Every row belongs to one group in each of 4 separate groupings. Each group adds its own fixed numbers to the row, and there is some noise. The rows also spread widely along 12 directions, which tell nothing about the answers.
In the rows, zero is written as 128.
Known rows, each followed by its group in each grouping:
[145 170 141 154 138 129 119 160 105 107 119 129  94 131 148 144 193 117
  92 142 109 119  96 140  93 153 126 144 143 148  82 102 128 153 125 116
 157] -> S K_963 (4) X
[ 89 120 139 209 153  85 118 106 106 143  76 144 108 157 141 121 153 187
 143 159 146 124 158 121  99 150 148 144 106 168 100 131 119 146 110 113
 134] -> M K_94 (0) V
[124 137 144 133 147 185 113 116  80 117 168 102 150 162 154 128 104 109
 164 147 145 128  98 138 134 151 146 213 141 137 107 113 112  86 121 143
 146] -> J K_988 (2) G
[103 127 103 120 139  86 104 104  88 145 121 157 120 167 170 139 118 170
 118  60 108 134 138 114 141 163 125 134 171 141 120 130 118 103 160 157
 141] -> J K_844 (1) G
[115 136 144 113 139 100 118 125  93 111  92 140 125 102 159 145 186 130
 106  80  90  94 122 123 132 133 127 133 172 118 145 100 120 127 163 152
 166] -> K K_211 (1) D
[138 158 101  95  89 136 156 150 140  94 150 105 126 134 139 116 104 112
 124 118  96 127 151 145 115 108 122 147 153 110  75 111 149 101 137 129
  82] -> K K_211 (3) D
[ 90 122 119  81 132  95 140 125  59 102 114 146 147 147 138 155 129 129
 138  87  83 123 115 111 164 118 118 138 173 135 107 118 106 100 157 186
 144] -> U K_963 (2) X
[120 144 136 164 123 140 145 154  85 130 109 170  82 132 154 160 172 129
 115  92  71 134 103 126 114 138 123 168 144 122  60 112  74 166 147 142
 217] -> S K_844 (4) V
[120 141 111 118 108 169 145 121 115 129 168 157 121 162 152 146  56 129
 135 113 124 169 118  95 149 165 135 192 142 123 105 105  80 136 137 131
 146] -> U K_94 (0) X
[158 143  75 100 117  86 163 149 139 134 134 143 109 117 125 139 108 171
 101  47  91 122 148 168 152 114 106 148 128  86 156 142 122  87 173 118
  98] -> M K_988 (3) D
[108 142  72 138  83 106 160 167 126 119 138 128 104 182  97 103  70 151
 155 162 125 168 146 112 142 114 132 123 109 156  48 150 134 102 141 132
  93] -> U K_94 (3) X
[147 126 113 101  99 112 142 114 151  97 135 118  94 108 104  85 118 142
 136 128 143 137 172 133 146 106 133 132 141 113 118 127 151 100 139 138
  87] -> U K_211 (2) X
[187 146 103 113  99  82 172 135 144 109 105 187  33 102 104 124 160 173
  75  87 105 143 155 144 116 124  97 133 124 103  85 126 112 166 149 111
 119] -> J K_844 (2) X
[ 67  96 110 116 113 115 148  97 103 148 115 154 156 147 144 134  70 162
 171 110  97 131 172  84 160 131 147 190 135 113 140 115  84 108 158 156
 117] -> U K_94 (1) V
[ 91 134 116 145 116 111 190 185 104 104 112 142 136 113 135 156 117 101
 126  68  66 135 141 134 150  69 109 114 148  99  77 112 115 142 131 151
 159] -> S K_844 (3) V
[ 96 107 143  98 143  81 163  84  59  92  97 152 159 170 126 138  99 167
 162 114 127 130 163 136 153 109 117 132 157 140  82 138 121 111 124 169
 101] -> M K_844 (1) X
[117 142 126 144 141 149  98  92 102 147 143  95 154 186 155 113 111 167
 174 152 133 108 151 161 110 162 154 220 133 146 104 133 135  59 127 145
  90] -> K K_94 (1) X
[120 129 124 151 150  76 112 114 116 146 101 150  92 111 156 135 182 165
  95  72 103 115 145 135 125 153 128 137 148 127 151 116 114 127 149 134
 154] -> S K_94 (2) V
[139 138 147 157 162 156 132 127  75 115 145 123 147 164 144 143 104 146
 160 118 156 135 116 179 150 134 128 190 121 134 106 127 114  98 120 131
 149] -> J K_211 (1) D
[ 93 134 161 198 148 141 106 136 123 113 115  76 134 111 145  96 167 113
 163 121 134 110 151 168 123 104 160 138 153 127 105 123 160 101 102 155
 169] -> S K_844 (4) X
[162 141  94  94  93 137 146 138 106 108 169 140  70 169 119 108  84 151
 146 124 132 168 125 129 146 130 113 151 143 136  46 159 115  98 162 145
 133] -> S K_988 (1) G
[143 126 175  94 136 181 158  96  78  95 154 157 126 128 156 156 103 118
 149  78 122 149 116 150 167 137 116 202 176  98  94 107  70 137 135 170
 192] -> K K_94 (1) X
[117 121 119 100 115 110 125 102  97 110 130 154  91 143 136 116 123 145
 137  82 114 151 139 120 154 136 128 133 177 130  87 132 110 108 150 178
 160] -> U K_844 (2) X
[132 121 104  73  66 166 151 114 136 127 166 162  90 129 145 116  67 125
 136 111 100 164 153  71 147 138 142 183 159  98  88 112  83 132 167 148
 139] -> S K_844 (1) V
[106 160  75 174  84 142 136 176 172 155 139 124  78 111 143 115 118 135
 122  71  66 145 160 131 104 112 138 153 139  97  69 109 111 123 129 139
 157] -> M K_988 (2) X
[121 138 108  97 123  97 124 124  58 111 123 144 112 185 137 132 126 161
 143 124 111 127 113 124 132 145 121 143 151 158  69 141 113  92 165 161
 137] -> J K_988 (1) D
[ 92 106 112 174 109 104 124 117 161 139 116 138 100 122 123  89  94 161
 146 143 158 160 175  81 147 141 164 124 112 137 154 124 122 137 129 116
 128] -> S K_94 (4) X
[ 86 134 107 132 121 144  85 111  99 143 153 103 147 181 160 107  87 145
 174 118 126 139 143 116 146 149 163 161 164 150 107 133 134  55 145 176
 129] -> S K_211 (1) X
[154 135 114 141 104 114 163 131 159 120 138 164  63 116 134 122  99 170
 115  70 125 173 168 158 133 127 112 138 132 101  81 130 101 152 129 114
 145] -> M K_94 (3) D
[148 138 108  78  82 157 151 177 104  99 143 123 102 112  96 114 124 105
 143 142 109 127  95  98 175  98 135 153 129 109 116 135 111  93 197 154
 160] -> S K_211 (1) D
[ 86  98 180 159 136 168 127  72 136 122 113 105 152  92 162 107 122 139
 188 113 135 103 181 137 133 119 167 215 145  89 153 104 106 111 117 153
 152] -> K K_94 (0) D
[122 127 144 114 168 134 111 109  65 117 153 135 165 158 162 153 105 119
 129  79 144 136  89 133 190 165 132 149 172 137 179 124 115  85 145 156
 171] -> K K_844 (3) X
[135 129 169 142 155 105  89  89 124 104 102  85 107  88 147  90 219 144
 130 128 142  74 159 175  99 131 153 153 160 122 145 118 163  89 128 143
 130] -> S K_988 (2) D
[136 141 123 159 139 127 142 148  87 102 146 148 101 168 134 142 103 135
 127 136 151 168  98 131 137 150 122 132 121 160  81 127 105 144 123 109
 171] -> S K_988 (4) D
[115 121 115 164 152 115 171 165  94 103 135 125 151 136 108 140  88 128
 153 113 148 144 114 150 184  98 120 132 105 126 143 136 120 110 130 117
 154] -> U K_988 (4) D
[124 135 122 140 128  92 158 154 130  87 124 138 117 109 131 122 110 112
 101  97 145 150 150 122 145 105 119  73 148 125 107 103 149 159 115 117
 140] -> J K_844 (1) D
[ 65  93 154 169 112 138 142 105 117 118 114 151 108 121 144 108  96 132
 172 131 135 165 169  83 139 118 156 148 136 132  81 101  89 159 104 155
 180] -> J K_94 (2) V

New rows. What belongs after each?
[116 115 116 173 153  85 165 165 108 111 108 118 147 125  92 119 104 149
 151 124 165 131 135 148 188  89 122 106  90 135 163 148 145 101 137 117
 139] -> K K_94 (1) D
[115 140 116 145  71 133 159 181 161 118  99 130  80  74 114 105 164 102
 115 155  83 113 152  78 107  93 149 138 125 100  88  98 126 165 153 121
 147] -> S K_844 (1) V
[ 60  94 127 108  94  87 131  92 108 101  86 154 111 139 142 105 110 148
 152 144 114 147 166  42 135 128 149 105 160 151  93 116 114 146 150 158
 123] -> S K_211 (4) G
[ 89 151 168 138 113 141 112 126 110  82 109  98 111 115 172 112 192  88
 136 146  94 103 141 130  70 124 150 142 194 135  33  82 139 145 111 156
 161] -> U K_988 (3) D
[ 82 122 107 134 127 129 121  86  94 129 160 142 141 194 189 136  46 157
 162  55 114 174 164 128 144 144 128 147 183 143  72 128 109  94 118 174
 138] -> K K_211 (0) V
[ 86 128 112 147 150  78 149 143  90 131  84 138 143 130 140 158 154 159
 130  66  77  98 135 140 144 108 113 141 144 117 125 128 120 112 156 151
 136] -> U K_94 (0) G
[106 136 108 183  89 110 145 151 161 129 102 144  64 117 114  93 122 159
 139 138 123 155 177 108 108 108 143 118 120 128  59 127 121 159 119 124
 145] -> M K_988 (1) X
[141 143 122 196 146 143 130 128 122 150 129 132 106 150 132 127 117 182
 148 120 144 133 137 170 124 143 141 198 100 127 120 144 109 108 117 112
 141] -> M K_988 (0) X
[127 125 152 170 123 128  88 102 121 120 122 118  55 142 135  73 165 156
 153 173 167 148 144 126 109 159 159 136 142 169  67 144 130 126 126 138
 173] -> M K_94 (4) V
[120 146 117 135 125  88 160 132 115 107 106 148 116 140 129 134 126 150
 112 133 115 129 157 128 104 122 117 126 134 135  77 109 130 153 116 116
  97] -> M K_988 (1) X
[120 141 110  81  78 139 195 155 106  74 130 126 129 135 102 123  99  95
 144 151  89 132 135 107 131  78 117 150 140 116  39 111 124 125 134 155
 103] -> K K_844 (2) X
[155 119 128 117 133 167 124  87  95 133 154 118 125 168 129 111  90 175
 179 156 162 122 119 140 151 155 144 238 110 129 144 158 108  61 158 130
 109] -> K K_988 (0) G
[114 127 127 128 113 115 157 135  88  96 106 105 126 151  95  99 128 151
 183 164 124 111 150 150 138  84 131 153 125 139  68 155 142  81 141 163
 109] -> K K_988 (1) X
[116 153  83 112 126  86 152 162  74 111 124 137 114 172 136 154 134 143
 121  83  73 127 109 143 130 121  96 128 156 141  58 140 121 104 162 149
 132] -> U K_988 (4) G
[142 110 130  75  88 111 147 109 150  99 112 140  82  77  94  86 144 131
 122 151 136 123 152  81 157 121 144 143 137 105 158 113 121 127 168 135
 110] -> U K_94 (2) X
[ 95 126 113 169 156 123 147 140 147 136 142  89 179 104 158 132  92 127
 143  63 115 112 169 164 149 100 133 160 135  87 180 112 149  91 117 120
 105] -> S K_988 (4) G
[ 97 133 142 136 153 154 123 115  76 132 130 125 171 149 166 161 126 124
 144 117 103 105 104 128 128 159 143 215 136 127 138  91  90 107 133 140
 156] -> K K_94 (2) D
[164 148 134 143 146 122 100 131 150 125 139  99 113 101 123  96 162 127
 104 158 177 108 128 137 139 160 152 146 128 128 192 115 164 108 140  99
 114] -> U K_94 (1) X
[148 136  70 118 125  72 134 139 105 130 140 148  99 171 113 122  99 165
 101 139 146 146 122 106 143 154 120 119 107 162 135 141 134 102 155 105
  88] -> J K_988 (2) V
[ 96 121 135 129 133 126 126  87 109 141 124 130 146 143 169 132 116 157
 151 107 103 114 177 133 117 142 144 195 154 118 113 108 111 109 132 148
 109] -> S K_94 (1) V
[145 147 138 142 171 145 110 114  87 137 153  99 153 172 158 137 126 153
 148 123 144 109 121 185 129 157 131 205 134 137 120 133 136  70 131 129
 111] -> S K_94 (1) G
[108 128 116 153 104 136 124 154 111 103 133 113 108 154  99  86 111 109
 159 203 166 155 109  80 151 130 161 116 121 169  92 137 141 116 136 132
 152] -> U K_844 (4) X
[124 145 118  97 124 131 118  82  94 125 150 154 137 189 173 146  85 157
 125 121 119 147 146 115 112 181 131 182 163 146  88 103 108 119 129 137
  86] -> S K_211 (1) X
[133 138  93 100  83 118 150 132 135 125 126 128  95 137 106 100 117 163
 151 135 101 125 165 129 132 112 132 171 129 113  78 139 125  96 166 149
  92] -> U K_94 (1) X
[ 93 106 141 148 166  90 105  50  81 126 111 153 158 189 156 126  90 176
 143 161 178 140 151  98 127 189 154 158 130 181 152 114 125 119 100 123
  91] -> K K_844 (2) X
[ 96 110 130 130 120 117 136 101  86  98 133 118 110 178 138  95  87 161
 197 104 135 160 160 154 153 103 125 129 167 149  36 167 131  76 129 188
 146] -> K K_988 (3) G
[133 136 108 145 117 126 115 100 109 159 117 157  91 169 140 120 122 197
 149 115 114 131 150 139 120 163 140 200 124 134  97 146 101  98 153 143
 133] -> K K_844 (1) X
[111 130 127 178 108 101 152 156 119 102  86 122  91 132  99  94 149 155
 160 170 134 128 164 139 110  88 141 123 105 143  44 142 145 132 123 131
 133] -> S K_844 (1) D
[ 94 103 164 157 126 170 135 106  83  98 137 138 129 163 136 109  73 120
 189 171 177 173 127  88 155 133 152 155 138 156  66 123 104 141 109 149
 184] -> K K_844 (1) G
[ 90 147  94 130  74 114 120 164 150 132 106 116 101 109 128  96 154 115
 120 143  82 111 152  68 111 118 160 117 150 124  99 108 145 122 162 148
 127] -> S K_844 (1) X
[181 144 110  84 122 116 128 116 112  95 162 119  97 152 110  99 114 136
 113 142 166 146 122 144 148 144 123 127 149 144 109 145 156  86 139 132
  96] -> M K_844 (2) X
[121  99 132 115 122 113 161  96 141  99 141 119 132 113 119  96  80 139
 157 128 160 146 186 129 166 108 136 146 135 111 142 126 135 115 125 128
  93] -> U K_94 (4) V
[147 122 155 120 148 109 146  94  93 108  87 149 133 131 113 136 165 160
 123 187 143  90 126 124 122 154 137 199 103 131 158 115 116 136 143 100
  89] -> U K_844 (4) X
[162 127 107 121 127 130 149 140 123  97 158  98 131 139  97  96  85 132
 148 150 178 138 127 151 173 115 132 142 108 130 149 153 156  75 146 112
 107] -> K K_844 (4) D
[135 110 156 109 128 153 122 112  83 103 135 134 111 135 119 110 120 127
 159 174 168 137  98  88 167 146 148 167 133 142 136 135 106 112 161 140
 168] -> S K_988 (1) G
[ 96 151  86 144 113  94 173 163 131 120 108 144 151 142 140 155  95 137
 107 120  86 125 163 113 102 113 119 140 118 120  91  84 129 157 120  97
  70] -> U K_211 (1) D
[ 89  90 151 137 106 125 153  79 138  91 113 133 116 138 115  81  69 148
 182 203 185 157 185  72 135 120 156 146 120 146  87 120 128 152 105 123
  93] -> U K_94 (0) G
[ 77 139 144 142 142 106 120 109  91 128  87 161 145 130 183 166 156 136
 106  79  77 111 140 100 111 155 134 148 175 127 126  75 100 158 130 149
 154] -> K K_211 (1) X
[ 99 128 116 130 119  67 165 143 146 110  77 119 138  88 118 119 148 145
 118 119 100  91 185 129 117  87 128 114 127 103 131 105 151 136 135 117
  81] -> M K_94 (1) D
[118 125 117 121 130 106 117 121  75 137  98 156 122 155 118 131 142 163
 134 168 131 110  97  76 150 167 147 170 113 155 170 132 100 107 180 129
 139] -> K K_988 (1) X
[111 148 127 157 116 124 138 150 110 127  88 144 109 133 132 143 168 149
 123 169  94 103 120 103  93 138 143 178 108 141  95 106 109 150 137 117
 123] -> S K_963 (0) X
[130 133 133  88 112  95 134 112  88 107  84 167  94 124 122 132 180 148
 109 159 102 100 119  83 117 152 134 157 146 135 118 109 103 147 172 136
 125] -> U K_988 (1) X
[135 123 141  98 109 139 120  92 119 115 132 122 103 126 134  95 131 153
 154 127 130 118 151 136 142 133 148 183 154 113 126 136 119  83 157 159
 119] -> J K_988 (3) X
[ 90 139 160 200 169 118 109 128  98 133 107 108 155 152 165 137 160 129
 133 173 141 106 133 136  95 159 156 160 123 163 120  99 140 132  98 108
 128] -> S K_94 (3) V
